The rows are grouped in 4 ways, from coarse to fine. Each group lies inside one group of the grouping before and may be the whole of it. The rows also spread widely along 18 directions, which tell nothing about the answers.
In the rows, 128 means zero.
Some rows, each with its group in each grouping after it:
[153 156 187 137 148 167 133 163 137  68 145  92 121 156 216  93 112 152
 151  97 148  78 114 100 143  75 126  73  66  91  94 114 104]
Z_834 Z_369 Z_536 kurel
[167  59 171 139 133 111 186 122 169 144 110 117 145 141 148 156 107 139
 186 190 167 102 133 144 112  91 159 117  90 145 127 143 114]
Z_375 Z_80 Z_986 nubok
[140 124 126 131 127 139 109 134  93 168 127 103 150 105 108 143 137 123
 129 134  85 170 161  51 140 181  99 126 133 141 118 172 109]
Z_375 Z_830 Z_68 silig
[118 129 114 144 165 117 108  68  98 112 121 127 100 101 110 231 102 124
  83 159 136 151 130 152 120 142 127 138 117 100  93  91 130]
Z_375 Z_80 Z_986 vevet
[193 131 136 131  98 146 135 154 176 134 176 161 131 153 104  44 110 173
 198 134  93  92 114 114 170 118 132 176  80 123 164 129 135]
Z_834 Z_729 Z_442 diso
[147 132 132 148  89 115 165  86 142  86 126 187 112 169 192 102 148 181
 149 115 127 109 126 126 148  87 101 123 113 116 110 143 198]
Z_834 Z_729 Z_110 rozo
[126 134 182 142  95 155 136 111 106 185 145 181 166  78 161  85 104 146
 142 160 119 121 135 185 190 119  78 175  76 102 129  88 173]
Z_375 Z_80 Z_214 mip
[198  97 150 103 104 158 151 139 145 138 125 171 172 132  85 119 146 113
 176  99 101 152  92 112 124 105 159 153 120  87 144 122  60]
Z_834 Z_369 Z_536 nerut
[ 92 104 151  77  79 166 144 121 133 118 135 165 116  93 152 120 130 109
 168 123 180 138 108  92 161 147  78 167 102 142 110 122 173]
Z_834 Z_729 Z_518 vama
[142 120  78  91  80 107 131 133 160 138  72 125 124 142  96  96 135 150
 169 102 109 157 116 160 140 149 114 148 153 169 135 158 129]
Z_834 Z_617 Z_717 nugiv
[113 120 184 183  99 138 134 141  60  53 116  86 204 134 139 153 123 136
 179  96  93 119 102  92 149 131  88 173 144  91 121 108  98]
Z_834 Z_617 Z_760 lol
[167 123  61 139 142  99 122 131  99 178  75  36 173 147 172 113 131 127
 153 150  70 142 146 117 140 138 109 111 121 164 183 150  80]
Z_834 Z_617 Z_760 vovip
[ 96 137 156 138 156 180  83 135 103 122 125  70 129 139 100 112  75  49
 108 151 139 125 113 148 129 131 129 136 114 121 142 131  42]
Z_834 Z_729 Z_110 zava
[ 95 147 127 144  81 132  85 132 158 108 147 133 111 160 100  93 120  91
 154 147 104 142 152 116 158 110 100 168 175 185 149 181 142]
Z_375 Z_680 Z_660 duna
[159 135 163 107 201 128 108 101 133 112  99  97  76 168 152 189  99 119
 127 160 143 143 143 133 137  88 169  70 108  99  63 110 104]
Z_834 Z_729 Z_442 kavan
[139 119 144 143 113 112 142 133  68 147  83 118 183  30 135 218 127 173
 139 112 111 182 145 173 112 169 109 150 111  96 103 108 105]
Z_375 Z_80 Z_214 mesob
[106 150 158 103 153 140  67 132 118 138  79  71  86 112 118 197 106  94
 116 152 141 175 156 197 123 117 125  96 115 138 143 131 151]
Z_375 Z_830 Z_630 feg
[116 112 175 141 136 139 113 159 151 127 156 112 157  48 166 185 148  77
 123 144 169 163 159 134 116  57 139 145 115 141 160  89 106]
Z_375 Z_80 Z_986 vevet
[129 123 175 119 117 162 161 117  97  75 119 116  97 131 200 174  91 162
 170 147 175  74 112 140 129 129  96 120  32  90 133 113 186]
Z_834 Z_617 Z_760 vovip
[160 133 111  98 151 152 180 154 118 111 144 119  92 112  88 114  85 194
 114 116 159  90 139 106  92 184 157 171  55 112 125 132 102]
Z_375 Z_680 Z_660 duna
[176 138 132 111 120 134  89 138 131 138 125 141 155  77 117 168 168 149
 145  64  84 197 105 107 154 123 114 114 125  76  98  87 112]
Z_375 Z_830 Z_68 silig
[164  85 146  86  82 127 165 145 144 132  89 127 177 111 114  81 126 162
 235  86 114 143  88 136 123 127 139  94 125 124 119 168 128]
Z_375 Z_830 Z_630 feg
[117 116 146 134 151 145 132  89  75 115 100 113 146 157 125 156 119  92
  98 142 134 128 106 122 149 121 106 169 120  98 128  74 110]
Z_834 Z_369 Z_536 nerut
[132 137 180 127 105 176 101 143 131 120 141 153 127  90  96 130  92 132
 150 111 130 127  81 170 143 149 110 135  82  78  96 106 105]
Z_834 Z_369 Z_536 nerut
[105 153 169 110 107 150 141 151 109 103 116 129 129 137 114  65 108 140
 138 105 131 122 150 134 137 123 124 155 137 142 115 158 143]
Z_834 Z_369 Z_536 nerut
[ 82 109 138 126 106  95 138 119 136 107  97 130 142 118 137 143 129 113
 150 140 150 159 152 139 142  93 120 183 185 178 101 127 133]
Z_375 Z_830 Z_630 feg
[125 107 160 150 144 108 112 112 161 105 154 129 160 105 167 126 158 120
 136 109 139 152 112  90 145  52 127  77 145 118  89 101 151]
Z_375 Z_830 Z_68 silig
[145 167 149 165 140 140  83 148 149 144 154 133 124 109  79  92 114 133
  83 121 100 137 137 191 116 104 148 118 109 111 159 131 117]
Z_834 Z_369 Z_536 nerut
[125  84 117 100  92 141 159  93 153 173  90 139 118 134 169  76 112 121
 162 158 170 114  96 171 134 139  92  87  73 154 145 166 166]
Z_834 Z_729 Z_110 rozo
[122 140 174 155 148 130  85 160 147 137 138  92 161 114 125 102 119  94
 132 124 111 160 149 127 145  79 147 109 160 135  94 136  59]
Z_375 Z_830 Z_68 silig
[152 161 150 122 164 141  89 146  58 173  85  65 179 111 111 130 109 115
 137 127  57 171 151 143 155 139 125 116 129 106 132 121  87]
Z_834 Z_369 Z_536 kurel
[143  80 116  71 176 105 164 100 141 156  98 104 115 139 151 138 121 130
 149 163 166 143 143  64 144 121 144 112 121 161  73 121 136]
Z_375 Z_830 Z_68 silig
[175 138  98 130 172 133 112 148 120 105 141  74 140 129 107 123 126 146
 129 101  97 132 118  75 118 134 149 119 104 111 147 116  86]
Z_834 Z_729 Z_110 zava
[124 100 157 104 124 101 107 114 152 178 123 145 154  42 155 164 143 113
 182 174 137 187 152 166 155  74 118 114 120 157 150 102 222]
Z_834 Z_729 Z_442 kavan
[169 147 200 148 104 175  72 121 132 139 168 167 144 103 116 149 113 122
 175 129  74 149 102 145 182 109 104 109  93  58 109 108 135]
Z_375 Z_80 Z_986 vevet
[127 132 124 123 140 158 155 171  75 128 122  81 163  96  80  97 114 141
  90  91 134 128 142 107 104 176 131 195 101 120 162 116  66]
Z_375 Z_680 Z_660 duna
[180 104 134 134 119 111 181  83  94 175  60 155 171 155 160 131 172 148
 108 123  99 155 142 157 119 100 121 103 116 104 155 139 151]
Z_834 Z_369 Z_536 kurel
[122 103 149 146 103 150 114 105  54 141 103 103 186  90 159 196 159  83
 155 144  97 176 136  89 130 143  67 118 116 118 185 146 161]
Z_834 Z_729 Z_110 rozo
[105 137 117 175 166 111  90  79  73 157 110  99 163 122 140 147 127 102
  67 153  94 159 130 125 165 135  83 131 145 120 103  83 120]
Z_834 Z_369 Z_536 nerut
[117 113 174 163 135 123 133 111 130 140  99 117 136 110 157 127 120 145
 103 125 159 135 114 186 119 119 115  64  95 106  89 133 135]
Z_834 Z_729 Z_518 vama
[111 113 135 169 117 130 127 107 100 118 118 126 175 121 130 108 158 109
  84  96 124 147 107 129 130 114  99 146 138 109 151 102 114]
Z_834 Z_729 Z_442 kavan

New rows, each followed by its group in each grouping:
[134 105  98 156 134 132 168 110 117 133 151 148 152  84 109 121 106 144
  90 137 153 100 104 165  92 136 141 195  78 102 169  88  83]
Z_375 Z_830 Z_630 feg
[148  85 110 134 113 144  99 131 200 121 190 132 138  85  97 115 121 105
 174 137 142 114  58 129 110 102 132 112  79 125 202 114 137]
Z_375 Z_830 Z_630 feg
[160 144 130  86 129 143 139 110 106 138  93 146 120 137 128 107 120 160
 140  98 104 145 118 129 147 147 121 104 111  97  82 135 136]
Z_834 Z_369 Z_536 kurel
[140 152  74 114  81 123 139 144 145 136 146 167  97 103 124 132 102 163
 166 154 113 129 169 127 151 161 110 237 114 169 130 145 107]
Z_375 Z_680 Z_660 duna
[203  95  99  97 164 110 169 103 141 173 105 129 136 116 151 139 158 164
 122 127 138 143 121 127 111 105 154  91  65 105 164  98 154]
Z_834 Z_729 Z_518 vama
[153  95 158  81 128 144 169 139 129 249  83 115 137 122 174  74 139 129
 132 172 152 147 186 111 156 141 102 109  76 174 138 164 156]
Z_375 Z_830 Z_68 silig
[137  97 119  91 115 142 116  92 127 115 141 166 162 114  52 114 129  80
 175 115 103 165  81 117 136 105 151 164 160 106 157 112 125]
Z_834 Z_729 Z_442 kavan
[138 164 152  98 123 180  63 149 138 138 106 101  84 167  99 132 127  52
 122 136 106 171 163 150 124 103 136 109 130 146 191 185 106]
Z_834 Z_729 Z_110 zava
[150 118  65  95  92 118 154 116 162 113 145 157 130  87 197 113 144 154
 181 107 141 131 110 104 133 102 112 128  99 140 134 121 143]
Z_375 Z_680 Z_660 duna
[112 125 161 135 118 113 155 153  82 103  98  77 198  96 184  93 119 155
 192 108 123 131 144 124 149 105 114 138 133 139 116 122 134]
Z_834 Z_729 Z_442 diso
[122 126  90 143 135  95 122 110 137  90 156  96 169 115 173 102 135 117
 167 130 110 126 127  97 144  57 132 126 153 158 158 114 147]
Z_375 Z_80 Z_986 vevet
[110  88 144  77 132 150 115 115 137  94 122 103 149 117 120 151 131  66
 173 114 159 156  83  83 155  99 121 137 148 129 110  85 112]
Z_375 Z_80 Z_986 nubok
[111 169 102 145 138 121  84 158 113  56 152  62 146 124 130 104  94 158
 162  93  95 109 104  93 184 135  97 189 139 131 102  69 101]
Z_375 Z_80 Z_214 mip
[ 90 124  97 110 147 113 114  74 101 126 122  95 153  93 204 109 125  93
 150 148 141 140 117 133 145  78 106  78 122 146 151 114 192]
Z_834 Z_729 Z_518 vama
[134 111 143  95 148 123 110 108 140 115 107 129 136 101  99 173 150  93
 123 111 143 181 116 168 102  60 165 115 143 109 163  93 148]
Z_375 Z_830 Z_630 feg
[133 126  88 114 151 114 111  99 116 147 101 110 117 127 163 170 144 118
 107 134 123 172 136  80 163 149  98 134 136 138  73 104  96]
Z_834 Z_729 Z_518 vama
[166  54 171 176 143 104 155 134 117 142 131  93 200 104  79 188 134 147
 167 165 120 126 117  99 112 125 133 158  95 118 184 103 149]
Z_375 Z_830 Z_68 silig
[127 141 127 117 120  99 104 116 179 150 114 148  93 154 115  87 122 159
 134 138 117 150 142 149 187 112 109 147 154 165  80 122 173]
Z_375 Z_830 Z_630 feg
[135 110 158 165 118 161 153 113 111 115 140 120 150 127 207 126 116 106
 137 157 158  87 114 150 115  87 112 122  52 100 185 118 111]
Z_834 Z_729 Z_442 diso
[167 131 105 148 106 143 120 110 118 161 104 119 165 132 150  70 113 137
 149 104  77 127  84 174 133 138 112  71  98  87 133 158  69]
Z_834 Z_617 Z_760 vovip
[147  92 120  54 135 149 126  94 135 196 118 158  94  98  55 161 111  99
 137 186 140 164 134 141 130 162 131 155  91 139 174 128 188]
Z_834 Z_617 Z_760 vovip
[145 189 100 136 100 139  84 135 130 129 141 142 107 138 145  83 128 146
 134 107  68 152 158 116 166 139 102 135 140 136 112 167 111]
Z_834 Z_729 Z_442 diso
[119 137 171 125 158 155 171 121  91 106 134 123 151 104 185  69  83 152
 127 111 159  93 123 139 124 102 150 105  90  82  64 114  83]
Z_375 Z_830 Z_630 feg
[169 109 129  96 131 152 140 115 102  92 112 108 147 153 150 157 125 114
 197 113 113 132  91  70 144 121 131 127 109  91 118 118  83]
Z_834 Z_729 Z_518 vama
[123  91 192 177 157 115 170 102  72 114  89  87 169 174 133 121  99 160
 133 152 129 103 125  92 154 151 106 128 119 113  64 125 129]
Z_834 Z_729 Z_110 zava
[ 88 111 127 181 149  96 101  79  82 168 110  97 198 126 117  92 130  99
  98 161  90 160 126 125 187 125  75 155 172 148 124  92 153]
Z_834 Z_729 Z_110 rozo
[146 121 102 130 156  98 125  73 130 154 114 108 159 157 158  50 106 149
 157 154  96 108  93 151 190  91 108  94 114 124 121  87 183]
Z_834 Z_617 Z_717 nugiv
[137 149 180 108  96 183  79 171 147 107 132 126 109 106 149 168 155  93
 142  94 134 162 124 116 138 109  94 110  98 114 148 128 130]
Z_834 Z_369 Z_536 kurel
[174 136 179 118 131 182 111 178 110 117 126  71 176 132 121  73 107 122
 190  89  93 114  88 124 127 113 141  72  79  83 162 142  81]
Z_834 Z_369 Z_536 nerut
[ 99 115 112 200  94  78 134 112 137 159  90 119 151 130 164 141 152 129
  80 167 132 144 174 186 133 105  83 180 149 190 171 133 140]
Z_375 Z_80 Z_214 mip
[154  98 111 125 114 160 102 107 154 121 152 148 132 102 141 156 170 114
 115  71 130 167  56  45 145 157  79  76 104  79  75 100  92]
Z_375 Z_680 Z_660 duna
[159 164 139 184 108 139 141 169 126 126 130 135 123 157 132 124 123 153
  96 131  98 114 183 129 118 137 128 191 117 136 135 167  42]
Z_834 Z_369 Z_536 kurel
[185  89 108  73  88 169 182 116 158 121 156 177 118 131 103  90 110 132
 209 137 146  86  83 130  95 120 161 148  48 111 220 162 146]
Z_834 Z_729 Z_518 vama
[113 136 136 127  59 136  90 149 193 154 166 195 139  67 137  88 168  96
 144 110 118 183 142 125 148  93  98 135 160 171 132 161 144]
Z_834 Z_369 Z_536 nerut
[142  97 143  94 109 141 124  86 177 179 121 203 104 143  75  87 128 119
 131 137 131 166 101 121 175 148 110 131 135 130  62 136 148]
Z_834 Z_729 Z_110 zava
[144 118  95 170 108 115 141 113  87 127 116  97 203 108 195 117 133 130
 168 128  83 119 112 121 125 114  97 109 111 125 171 141 104]
Z_834 Z_369 Z_536 kurel
[145 153 130 117 141 139 118 179 142  75 113  81 102 127  91 105 111 182
 124  57 134 131 116 118 109 160 146 110 111 116  86 143  85]
Z_834 Z_729 Z_110 zava
[126 142 158 207 112 107 100 148 145  90 117 121 146 129 121 148 164 160
  73  68 111 161 125 142 125 111 108 129 160 108  88 114  90]
Z_375 Z_830 Z_630 feg
[182  97 168 140 177 116 147 117 102 144  73  65 180 167 137 136 117 131
 162 142  95 137 128 126 125  98 161  53 123  99 109 141  87]
Z_834 Z_617 Z_717 nugiv
[141 125 101 123 135 114 126 130 143 110 115 104 131 130 140 143 144 117
 128 126 127 145 144 121 115  93 139 134 137 151 162 127 118]
Z_834 Z_617 Z_717 nugiv
[142  89 126 154  72  88 165 129 134 140  70 139 193  96 155 146 172 161
 148  84 117 180 127 146 117 128 107 128 162 139  98 148  91]
Z_375 Z_80 Z_214 mesob
[ 93 124 155 139 115 103 131 132  99 108  73  93 144 102  88 138  92 163
 153 127 136 140 133 207 119 145 118 145 130 144 128 141 175]
Z_834 Z_729 Z_110 zava
[132 126 118  84 160 142 136 142 146 169 120  99  83 109 143 100 121 121
  96 157 175 133 175 129 108 128 141 111  76 172 170 148 156]
Z_834 Z_729 Z_442 kavan
[114 145 120  91 123 177 119  81  98 134 144 143 131 128 124  56  93  88
 131 128 120 116 104 154 149 111 123 122 106 104 156 130 144]
Z_375 Z_80 Z_986 vevet
[112  85 192 141 127 146 174 130 155 109 124 126 124 161 136  98 127 134
  99 143 207  80 106 137 143 101 104 167  76 129 146  75 172]
Z_834 Z_617 Z_717 nugiv
[120  85 146  85 118 136 197  96  77 126  80 118 182 122 169  99 123 116
 177 136 154 118 122 140 124  93 126 129 108 126 167 124 174]
Z_834 Z_617 Z_717 nugiv
[184 124 111 108 115  99 134 131 121 118  88 133 124 125 133 202 175 177
 162 102  87 189 162  74 136 142 120 141 141 131 112 135 150]
Z_834 Z_729 Z_442 kavan
[140 133 146  99 137 129 102 120 196 142 165 168 108 126 116  63 101 138
 168 138 125 135 111 124 192  90 138 131 136 133  53 101 135]
Z_375 Z_830 Z_630 feg
[ 85 146 183  94  78 151  95 156 140 118 145 154 118  78 107  98 130 117
 174 115 131 173 163 117 159 126  97 148 152 167 121 165 210]
Z_834 Z_729 Z_442 diso
[161  87 113 107 165 107 161 111 115 176  99 101 151  93  77 149  92 158
 143 165 133 133 128 160 116 157 157 145  96 128 131 109 120]
Z_375 Z_80 Z_986 nubok
[142 111 181 172 142 125 116  78 140  99 102 135  88 196 143 180 112 142
 118 155 140 116  99 145 154 117 107  91 100  88  65 112 141]
Z_834 Z_729 Z_442 kavan
[135  92 120 114 220 106 130  92  90 106 118  58 161  77 118 185 108 114
 130 136 147 148 104 116  78 105 185  53 107  94 126  99 124]
Z_834 Z_729 Z_518 vama
[149  92 105 185 130  75 146 108 140 112 111 103 211 135 133  84 148 148
 146 105 103 127  84 154 126  70 135 123 145 124 161  98 118]
Z_834 Z_729 Z_110 zava
[108 108 191 139  78 181 108 136 167 102 161 153 112 107 135 151  95  76
 176 152 162 122 107 140 131 115 116 125 106 125 106 163  87]
Z_375 Z_80 Z_986 vevet
[150 127 144 144 165 123 134  86 110 113 163 159 151 121 114 117 109 144
 137 137  87 137 134  74 138 116 155  96 148  90  53 140 120]
Z_834 Z_617 Z_717 nugiv
[159 137 145 135 122 137 147 107 118 168 129 189 128  98 116 128 135 166
  82 128 122 140 140 184 138 128 119 176  82  85 145  83 155]
Z_834 Z_617 Z_760 lol
[134 125 112 129 127 126 102 103 149 114 151 138  92 106 128 189 139 121
 119 152 131 148 144 115 110 117 118 113 109 141 166 141 187]
Z_375 Z_80 Z_214 mip
[149 119 139 114 165 166 116  79  97 123 119 123 132 155 107 136  94  77
 127 142 115 129  86 133 115 115 154  80 108  74 118 130  76]
Z_834 Z_369 Z_536 nerut
[158 167  98 145 103 130 130 150 127 124 113 138  84 115 128 170 145 190
  66  93 119 149 171 140 106 179 107 169  99 126 129 145 100]
Z_375 Z_80 Z_214 mesob
[115  86 128  74  90 129 136 149 158 128  98 127 139  95 107 123 175 119
 143  78 158 183 113  85 133 143  99 141 152 163 124 128 157]
Z_834 Z_617 Z_760 vovip
[153  66 135 161 108 121 139  94 137 164 132 158 179 107 104 132 143 141
 142 133 108 145  72  96 157 165  86 136 117 101  97 100 119]
Z_834 Z_617 Z_760 lol
[175 108 134 103 146 112 151 106 139 120 115 122 149 146 156 133 142 139
 171 128 120 137 125 110 153  63 150 123 123 118 132  92 150]
Z_375 Z_80 Z_986 vevet
[126 158 141 160 124 142 131 124  96 122 124 116 135 115 154 124  70 149
 137 148 117 101 142 187 140 133 123 154  97 106 100 131  71]
Z_375 Z_80 Z_986 nubok
[149 130 152 137 186 154 125 163 112 194 104  43 151 113 166 104 100 113
  90 154 148 122 150 156 133 125 129 102  58 121 142  99  49]
Z_375 Z_680 Z_660 duna
[132 127 175 129 146 137 151 119  98 137  61  82 146 144 174 128 109 124
 113 128 157 123 132 218 129  80 136 107  91 103 136  98 110]
Z_375 Z_80 Z_986 vevet
[169 148  78 142 129 134 132 147  87 137 129 100 156  83  88 133 121 175
 107  91  84 137 131 129 107 182 130 167  96 103 165 122  76]
Z_375 Z_80 Z_986 vevet
[134 114 127  93  83 134 142 136  90 104  50  94 175 133 181 131 166 147
 174  55 124 155  75 110 174 139  56 141 121 114 113  77 136]
Z_834 Z_369 Z_536 nerut
[124 171 176 144 136 152  95 155 108 137 132 117 123 111 136 122  83 139
 135 141 103 136 159 130 165 150 113 134 119 119  51 140  79]
Z_834 Z_369 Z_536 nerut
[106 126 143 181 129 131  90 126  90 100 115  63 173 135 148 155 139 104
 113 111 101 151 115  82 154 141  75 126 153 124 106 113  82]
Z_375 Z_80 Z_214 mesob
[151 117 172 142 124 119 135 117  94 120 116 134 167  91 152 183 146 166
 163 123  98 159 141  96 148 127 102 108 120  97  93 117 179]
Z_834 Z_617 Z_717 nugiv
[169  80  84 142 150 108 122 132 150 191 116  72 176 103 139 126 138 111
 147 159 104 151 123  91 123 141 125  83 113 160 153 145  75]
Z_834 Z_617 Z_717 nugiv
[ 97 119 200 111  93 151 140 129 126 135 125 161 130 102 142  77 135 151
 137 112 162 140 131 123 177 137  73 141 107 131  92 114 217]
Z_834 Z_729 Z_442 diso
[119 132 141  99 150 141 140 100 102 143 102 136  89 121 108 136  67 146
 124 154 139 134 143 141 128 184 138 115 114 115  36 163 100]
Z_834 Z_617 Z_760 vovip
[ 96  77 128 133  88 142 155 108 170 114 171 190 138  99  51  81 113  99
 126 135 169 117  90 141  94 124 144 188 135 144 161 145 125]
Z_375 Z_830 Z_630 feg
[109 106 168 131  99 131 154 163 109  95  89  74 183 131 174 101 128 136
 180  93 140 131 122  92 154 128  95 142 146 148  84 132  83]
Z_375 Z_80 Z_214 mesob
[143  72 132  76 139 144 186 119  99 155  90 118 160 136  36  95 104 128
 139 121 140 138 112  94 125 186 151 182 137 130 105 133  77]
Z_375 Z_80 Z_986 nubok
[110 114 128 127  97 153 136 109  98 155 113 109 149 132 156  68 101 108
 162 161 128 106 118 146 150 141  84 135  88 148 183 154 155]
Z_834 Z_729 Z_442 kavan
[142 167 105 100 131 137 128 196 161 131 123  80  80 132 173 123 107 137
 130 148 153 121 200 119 137 124 136 195 101 193 142 139  56]
Z_375 Z_80 Z_214 mesob
[101 140 137  74 126 171 110 160 145  95 170 124  78  34 110 167  99 119
 143 119 179 146 150 104  88 156 142 113  94 144 117 164 139]
Z_375 Z_80 Z_986 nubok
[ 90  80 132 102  87 104 182 131 148  64 113 124 149  93 148 121 127 146
 191 112 193 112 104 144 107  91 125 162 125 163 157 118 195]
Z_834 Z_617 Z_760 vovip
[146 110 192 142 150 151 153 116  36 182  78  85 180 110 154 139 116 141
 128 151 108 145 157 125 134 167 101  89  78  94 127 144 139]
Z_834 Z_729 Z_442 diso
[119 111 216 137 104 160 137 129 114 109 107 125 144 151 133 133 124 103
 145 140 152 114 118 177 141  78 109 153  94 104 184 106 175]
Z_834 Z_617 Z_760 vovip
[150 154 108 104 155 130 109 104 120 213 151 164 122  77 101  89  94 133
 124 186  88 157 178 157 158 134 140 153 105 141 138 135 159]
Z_834 Z_729 Z_110 zava
[169 140 156  80 186 172 168 171 100 159  88  77 131 153 146  84 132 128
  70  92 159 134 164  98 130 121 157 144  85 104 113  93  32]
Z_375 Z_680 Z_660 duna
[131 136 187  97 123 164 142 223 132  94 105  67 135  84 148 104 127 163
 144  61 184 123 131 142 117 126 129 140  69 123 140  97 105]
Z_834 Z_729 Z_442 kavan
[ 70 139 112 173  78 103  86 107 191  88 157 150 109 135 167  95 127 101
 141 146 139 124 124 158 155  65  90 144 168 186 131 146 162]
Z_375 Z_830 Z_630 feg
[187  84 137 140 139 123 163 110 160 174 113 143 133 162 117 120 120 158
 128 145 124 127 114  96 157 156 130 130 108 115  51 122  60]
Z_375 Z_80 Z_986 vevet
[125 126  78 143 105 131 133 132 118 173 146 132 143  54 112 109 113 156
 106 128 116 141 140 117 125 204  95 162 105 149 121 148  96]
Z_375 Z_80 Z_986 vevet
[137 136 184 152 188 105 114 156 136  77 159  97 120  73 106 223 108 157
 129 150 141 144 182 122  92  87 186 125 122 120 107 111 141]
Z_375 Z_80 Z_214 mip
[147 137  98  81  75 137 133 137 128 107  91 123 138 153 164 122 158 110
 182  95 104 161 140 104 150 103 109 169 154 156 162 147 106]
Z_375 Z_80 Z_214 mesob
[104 145 119 162  75 122 130 112  84  68 115 107 151 158 142 129 103 129
 179 140  91 107 138 146 137 118  97 188 147 148 176 164 141]
Z_375 Z_80 Z_214 mesob
[136  82 128 145 103 128 148 136 138 130 145 124 173 128  95  93 119 142
 172 130 112 120 103  49 160 174  98 177 137 148  96 133  92]
Z_375 Z_80 Z_214 mip
[183  92 145 145 187 104 153 102 164 128 134 128 113 190  87 125 119 145
 116 167 129 116 136  98 121  95 185 123 120 122 113 123 112]
Z_834 Z_729 Z_442 kavan
[151 109  68  98 145 118 137 104 103 142 121 121 183  94 108 114 135 107
 145 122 103 155 107 123 137 105 140 188 129 123 186  73 108]
Z_834 Z_729 Z_110 zava
[128 154 153  89 128 141 106 218 157  96 111  77 106  61 137 156 142 163
 130  64 169 157 142 134 109 134 124 119  93 144 121 110 128]
Z_834 Z_369 Z_536 kurel
